There are 9 hidden switches. A switch that is on adds its own fixed numbers to the row, and there is some noise. The rows also spread widely along 12 directions, which tell nothing about the answers.
(in the rows, 128 means zero)
Some rows, each with its switches (1 for on, 0 for off) after it:
[100  92 123 136 137 162 113 112  95 121  96 147 137 168 124 154 129 114
  96 106  98 114 118 156 160 121 103 135 171 120]	1 0 0 1 1 1 0 1 0
[103 112  85 166 123 134  86 120 106 116 112 174 127 171 144 131 150 137
 138 155  77 152 113 142 146 123 105 114 116 145]	1 0 0 0 1 0 0 0 1
[163 149 100 130 162 122 196  88 164  95  87 114 119  67 104 157 155 107
 151  92 172 140 146 117 157 161 206 172  71 170]	0 0 1 1 1 1 1 0 1
[109 122 135 144 137 146 121  90 125 123  78 115 135 106 143  98 169 192
 112  66 138 150 177 117 180 141  76 127 122 112]	0 0 1 0 1 0 1 1 0
[176 164 166 132 111 108 124 121 159 135 171 146  70 118  94 115 120 188
 122 140 151  98 178 131 144 169 146 131 123 136]	0 0 0 0 1 1 1 0 0
[132 170 138 131  89 142 122  71 195 133 153 160  87  95  92  95  82 127
 107 104 128  41 156 141 152 142  76 121 196 153]	1 1 0 0 1 0 0 0 1
[ 81 141 140 131  92 210 141 163 133 114  71 144 153 135 116 118 150 155
  94 134  77 140 103 168 150 128 168 163 160 135]	1 0 1 0 1 0 1 1 0
[117 151 134 116 104 117 134 127 120  90 146  79 114 145  93 116  67 110
 132  89 150 128 118 126 127 108  58 133 134  96]	1 0 1 1 0 0 1 0 1
[115 152 161 170 110 138  88 169 112 145 174 147 125  41 143  88 103 199
 140 146  78 122 220  95 167 139  91  75 112 155]	0 0 0 0 0 0 0 0 1
[106 140 162 165 110 185 130 118 110  99  72 142 116  93 124 110 100 144
  91 110  78 140 136 139 178 103 147 175 172 166]	1 0 0 1 1 0 1 0 0
[102 132 122 107 137 140 123 152 107 140 110 138 138 115 129 132 134 145
 123 153  96 132 134 117 144 127 113  92 104 133]	1 1 1 0 0 0 0 0 0
[111 112 111  70 139 122 132 141 151 152 180 118 131 156  73 166  92  52
 111 115 154  66 113 137 104 112 116 107 168 109]	0 0 1 1 1 0 0 1 0
[106 118  75  76 185  96 168  73 142 133  60 142 147 116  99 156 194  89
 143 131 117 143 107 124 156 142 126 115  60 184]	1 1 0 0 1 1 1 0 0
[ 81 119 153 107 133 165 111 151  79 149 131 115 153 115 136 103  96 146
 102 109  96 105 155 126 153 106  59  92 145  88]	0 0 1 0 0 1 0 0 0
[ 98 164 122 157 145 148 119 211  80 113 149  95 164 102 166 118  77 107
 181 150  88 152 140 120 139 111 174 107 120 142]	0 0 0 0 0 0 1 1 1
[113 125 158 137  92 142 162 168  91  71 101 126 130 160  99 160 113 140
 125 149  96 175 110 159 121 113 159 178 126 139]	1 0 0 0 0 0 1 1 1
[102 107 121 137 157 133 120 109  77 116  85 100 143 152 159 132 142 108
 114  93 126 153 114 132 142  81 129 130 122 120]	1 0 0 1 0 0 0 1 0
[120 159 148 142 140 130 150  97 108 107  84 105 135 139 151  90 135 149
 139  84 131 143 140 144 153 120 109 133 120 121]	0 0 0 0 1 0 1 1 1
[114 183 155 131 128 129 151 144 110 118 110 153 129 149  92 109 135 139
 127 183  72 150 105 164 132 103 197 154  86 195]	0 0 0 0 1 1 1 1 0
[127 151  98 141 116 100  85  56 177 126 123 147  91 146 103 103 164 155
 119 109 129 137 129 122 155 128  82 116 102 157]	1 1 0 1 1 0 1 0 0
[111 101 113 149 122 137  74 150 158 155 175 153 115  96 118 155 164 129
 124 142 106 122 157 111 150 126 163 109 115 166]	1 0 0 1 1 0 1 1 1
[ 95 154  87 130 121 158 102 129 141 124 134  96 145 179 139  96 157 109
 115 100 127 155  83 145 123  91 159 148 116 102]	0 0 0 1 1 1 1 0 0
[ 96 102 133 131 145 202 162 140  86 114  36 163 153 140 132 161 132 119
 107 126  59 130 118 156 165 145 149 135 167 136]	0 0 0 1 1 0 1 0 0
[132 108 140 152 158 145 117 139  81 110 117 108  95 119 160 170  97  94
 114 116 134 127 133 103 152  85 180 144 140 126]	1 1 1 1 0 0 1 0 1
[143 161  91 149 142 137 154 144 166  97 138 114 128  64 118 130  94  94
 166 130 140 135 139 110 143 143 226 170 132 188]	0 0 0 0 1 0 1 0 0
[122 128 145 126 135 119 161 130  87  85 118 106 135 158  99 152  85  98
 128 122 122 150 113 144 129  89 149 183 141 143]	0 0 0 0 0 1 1 1 0

New rows. What belongs after each?
[ 89 122 157  54 149 103 137 137 116 166 129 107 151 122 112 124 155 127
 109 131 120 109 142 123 120 107  69  69  95 121]	1 1 0 0 0 0 0 1 0
[139 120  93 156 144 123  73 124 127 129 165 130 103  99 135 136 107 141
 137 111 142 119 168  98 177 153 111 104 125 127]	1 0 1 1 1 1 0 0 0
[ 80 121  82 156 123 160  94 136 119  99 119  86 170 104 167  96 125 122
 130  90 118 180 118 108 141  80 118 155 131 124]	1 0 0 0 0 0 0 0 0
[ 75 108  93 117 120 154  86 121 132 140 132 121 159 204 139 108 195 131
  91 115 123 153  89 150 108  77 118 128 118  88]	0 0 1 0 1 0 0 1 0
[146 161 138 157 125  99 105 108 120 100 170 103  89 146 123 107  50  96
 134 113 156 109 125 132 125  73 146 161 166 143]	1 0 0 0 0 0 0 1 0
[119 103 104 123 133 109 123 119 139  99 157  94 139  98  88 144 103 138
 138  73 164 150 176  99 160 141  71 155 137 123]	0 0 1 0 1 1 1 1 0
[131 145 124 121  82 120 156 116 180  78 127 120 121 112  55 124 146 166
 116 126 142 175 124 130 131 138 144 203  97 160]	1 0 0 0 1 1 1 0 0
[ 85 101  62  91 110 155 119 107 177 122 128 109 158 197 101 131 185 104
  95  86 154 143  75 142 111 108 114 169 131  82]	0 0 1 0 1 1 1 0 0
[119 131  79 134 143 123 142 130 141 110 133 126 151  58 115 154 101 104
 170 106 120 125 174  98 157 163  94  96 117 160]	0 1 0 1 0 0 0 0 1
[149 140 125 117 138 116 148 144 172 145 162 156 104 106 100 156 142  94
 141 170 130  97 136 126 117 138 218 128 109 175]	0 0 0 0 1 0 1 0 1
[ 85 131 146  93 121 127 135 139 122 128 141 101 148 100 104 116 101 123
 111 116 109 139 143 107 125  84  87 128 131 135]	0 1 0 0 0 0 1 0 0
[124 130 139 113 154 136 150 141 109 152  88 165 136 145 122 149 188 155
 132 158  94 127 138 155 154 171 170 103  95 145]	0 0 0 0 1 1 1 1 0
[120 126 119 121 140 129 113 124  92 131 122 136 126 211 138 130 166 135
 112 132 120 149  99 152 120 111 131 113  99  94]	0 0 0 1 1 1 0 0 0
[154 182 110 132 134 136 151 135 147 133 137 114 110 149 133 123 132 100
 146 129 160  94 106 149 111 131 204 117  97 115]	0 0 1 1 0 0 0 0 1
[130 156 167 153 139 124 140 104  99 112 104 115 112 143 147 102 117 144
 133 101 128 131 152 142 150 112 126 131 130 128]	0 0 0 0 1 0 1 1 1
[ 92 123 188 105 157 147 119 151  69 139 149  97 138  85 133 103  54 109
 104 111  97 112 163 108 152  68  99 126 165 127]	0 0 0 0 1 1 1 0 0
[119 123 149 142  98 181 128 151 124 118 109 139 123 135 136 129 173 171
  82 141 110 147 118 145 131 108 204 177 121 125]	1 0 0 0 0 1 0 0 0
[114  83 160 101 113 175 143 162 124 113 150  74 128 117 102 170 123 118
  66  81 165 139 137 110 116  77 178 197 150  83]	0 0 1 1 0 1 1 0 0
[110 103 170  91  84 134  92 159 144 151 215 163 101 165  70 138  81 132
  73 160 104  78 137 135  95  90  97 125 190 116]	0 0 0 0 1 0 0 0 0
[ 90 155 137 122 139 126 105 137  89 126 147  94 133 125 120  98  65 107
 127 111 102 137 126 111 139  67  88 116 125 129]	0 0 1 1 0 0 1 0 0
[110 132 178 145 115 169 118 126 111 131 126 158 113 103 128 114 107 134
  87 142  78  98 143 144 156  94 147 148 155 159]	1 0 0 0 1 1 0 0 1
[134 194  81 198 151 109  58 109  86 107 138 126  96 153 185  79  57 129
 178 132 114 131 125 114 173 109 104  91 127 141]	1 1 1 0 0 0 0 0 0
[113 105 110 109 164 126 123 113 101 125  87 108 124 169 158 141 165 121
 114 113 142 157 105 115 142 102 130 130 105 100]	1 1 1 0 1 0 1 0 0
[133 199 120 166 130 126 116 148  91  77 104  61 134 141 186  76  82 184
 184  77 158 178 157 123 177 168  80 107 134  80]	1 1 0 0 1 0 1 1 0
[148 134  53 169  95 116 107  38 217  94 124 139  98 110  95 125 160 142
 120  76 169 134 138 116 156 145 113 169 131 168]	1 1 0 1 0 0 0 0 0
[144 107 117 142 135 106 139 142 117 106 132 135 110 123 111 169 130 144
 149 142 134 157 155 105 137 140 144 136  90 142]	0 0 1 0 0 0 1 0 1
[122 108 108 168 150 131  95 143  72  84 134 116 120 134 143 150  77 104
 131 123 114 170 123 112 155  94 147 162 141 141]	1 0 0 1 1 1 0 0 0
[146 156 138  99 142 145 186 166 110  95  93 100 128 113 108 145  82 125
 151 127 149 128 131 136 152 178 155 150 132 115]	1 0 1 0 1 1 1 0 0
[110  89  89 129 153 117  95 111 107 113 121 106 127 178 138 152 153  99
 114 102 156 162 102 122 131  86 131 139 114 110]	1 0 1 1 1 0 0 1 0
[111 108  85 136 148 132 132 143 104  84 112  86 155 123 164 150 110 121
 165  81 146 175 154  97 155 147  85 125 143  92]	0 1 0 0 1 0 1 0 1
[139 117  90 130 147  82 122 109 137 121 130 154 108 144  86 169 125  97
 161 153 121 123 119 128 142 142 141 124 114 189]	1 0 0 0 0 0 1 1 0
[147 118 106 172 134 100 111 121  98  93 135 135 102 155 138 169 133 136
 144 142 134 159 137 127 141 121 167 149 103 150]	1 1 0 0 0 1 0 1 1
[123 199 174 142 110 197 168 129 131 136  55 164 139  95 128  84 161 193
 106 127  79 103 153 183 167 170 165 114 131 155]	0 0 0 1 1 0 0 1 0
[124 153  94 155  90 157 178 145 121  70  81 173 154 154  78 161 140 163
 151 154  81 159 119 179 141 187 141 162 108 158]	0 0 1 0 0 1 0 1 1
[118 139 140 115 106 146 134 150 106 115 128 133 131 147 106 130  87 133
 120 136 103 111 123 152 134 134 104 131 155 120]	1 0 0 0 0 1 0 0 0
[152 137 135 147 125  93 173  67 135  74  95 140 100 146  83 146 114 127
 142 104 145 140 138 147 142 138 123 175 128 165]	0 0 0 0 1 0 1 1 1
[ 89  81 102 156 151 108  63  83  88 111 135 125 130 161 144 124 110  94
 112 103 115 153 118 111 145  45  79 143 154 143]	1 0 0 0 1 0 0 1 0
[ 96 166 123 109 123 124 122 134 140 114 146  95 141 122 110 106  73  91
 139 119 125 119 120 127 135 100 110 134 160 147]	1 1 0 0 1 0 1 1 0
[155 180 151 188 100 166 106 165 107 113 128 150  89 135 157 118 113 205
 126 147 100 132 164 140 153 161 173 114 138 119]	0 1 0 1 0 0 0 0 0
[133 139  88 129 130 142  99 111 180 151 142 127 111 125 127 120 164 148
 128  90 159 100 148 120 160 169 128  97 125 101]	0 0 1 1 1 0 1 0 0
[133 108 117 149 146 135 127  53 156 118 100 122 119 103 137 123 122 122
 120  46 166 101 168 120 179 137 104 149 187 131]	0 0 0 0 1 0 1 1 0
[121 138  93  96 132 131 167 114 143 122  92 175 125 175  88 171 145 106
 142 161 101 109 100 157 133 170 121 105 118 143]	0 1 1 0 1 0 1 0 1
[ 99  47 102 136 138 118 127  89  99  83  87 146 134 133 100 183 149 108
 118 116 105 184 124 113 158 101  97 182 120 161]	1 0 0 0 1 1 1 0 1
[137 177 124 151 166 118 136 119 116 123 114 117 139  81 157  99 148 153
 157 121 137 151 167 121 159 138 181 127  79 165]	0 0 0 0 1 1 0 1 0
[153 150 111 179 170 135 147 137  78  82  70  98 120  96 168 135 113 146
 171  99 141 180 157 101 179 149 181 140  92 136]	0 0 1 1 0 0 1 0 0
[137 141 147 151  88 171 150 134 148  73  94 106 114  95 122 133 125 180
 115  79 146 158 165 125 162 162 129 173 150 107]	1 1 0 1 1 0 1 0 1
[153 186 156 157  95 146 121 138 159 120 174 145  93 110 102 101  59 142
 124 132 129  72 161 151 140 142 167 141 193 151]	0 0 0 0 1 0 0 1 0
[130 137  98 165 112  76  73 103 139 100 209 127 107 104  94 109  70 138
 157 107 135 148 179  88 144 114  36 113 117 156]	0 0 0 1 1 0 0 0 1
[105 129  83  98 132 132 110 150 155 158 171 133 153 116 116 125  99 106
 154 125 118  76 144 123 132 161  75  61 154 116]	0 0 0 0 0 0 0 0 0
[ 92 134 106 110 134 120 134 164  93  79 135  75 150 118 121 137  69  94
 156 120 128 181 118 100 133  95  85 137 117 123]	1 1 1 0 1 0 1 0 1
[137  98 160 129 122  97 120 155 100 120 163 169  94 130  78 184 108 134
 121 180  96 126 155 131 131 132 124 114 117 168]	1 0 0 1 1 0 0 1 1
[156 137  61 168 136 111  74 119 176 130 170 101 100 149 166 112 186 159
 152 103 193 158 137  95 134 134 183 128  77 100]	0 0 1 0 0 0 1 0 0
[121 209 131 115 149  99 138  83 173 156 136  90 120  86 119  57 123  90
 144 109 149  81 122 132 138  92 159 115 100 181]	1 0 0 0 0 0 1 1 0
[148 117 161 103  90 118 169 165 102  53 146  91 106 146  61 172  28 137
 127 113 151 144 139 133 123 146  96 193 179  99]	1 0 0 0 0 1 1 0 0
[129  99 114 178 121 158 113 115  97  95  53 163 120 171 164 156 198 199
 111 125 111 187 140 147 166 159 147 148 127 122]	1 1 0 0 1 0 0 1 0
[109  95 136 189 171 129  84  79  62 114 111 126 114 107 177 134 108 117
 108  80 111 146 177  98 178  66 107 128 156 149]	0 1 0 1 1 0 0 1 1
[ 94 158 129 137 124 179 151 135 111 120  95 134 155  92 127 119 126 124
 116 120  77 123 140 144 148 118 140 127 121 151]	0 1 0 1 0 1 0 0 1
[133 184 144 113 107 151 152 100 168 136  94 125 105 140 105  99 170 171
  99 111 144 112 127 149 135 144 144 124  96 117]	0 1 1 1 0 0 1 0 0
[107 174 161  96 137 198 184 203 136 150 113 109 171  11 113 120  94 128
 136 122 103  75 179 134 171 176 186 114 146 149]	0 0 1 0 0 1 1 1 0
[116 119  85 151 123 131  90 108 121 111 140 159 119 159 108 148 121 134
 117 123 101 139 136 126 153 134  88 123 144 138]	0 1 0 1 1 1 0 0 0
[115  76 156 105 138 161 156 200 103 132 112 138 145  98 123 211 181 153
 111 147 109 159 174 115 142 161 177 114 113 120]	0 1 0 1 1 0 1 1 1
[142 137  84 128 127 114 123 137 135  89 140 102 114 142 108 157 120 132
 147 115 155 166 128 115 144 154 132 146 110 122]	1 1 0 1 1 1 1 0 0
[ 96 183 117 172 137 161 103 115  63  88  68 115 126 189 174  70  63 109
 139 119  84 148  74 156 163  77 119 146 159 123]	1 0 1 0 1 0 1 0 0
[ 91 151 148 117 124 163 149 166 127 119 112 119 155  60  98 129  95 103
 128 131  82 131 135 131 152 116 159 142 144 186]	1 0 0 1 1 0 1 1 0
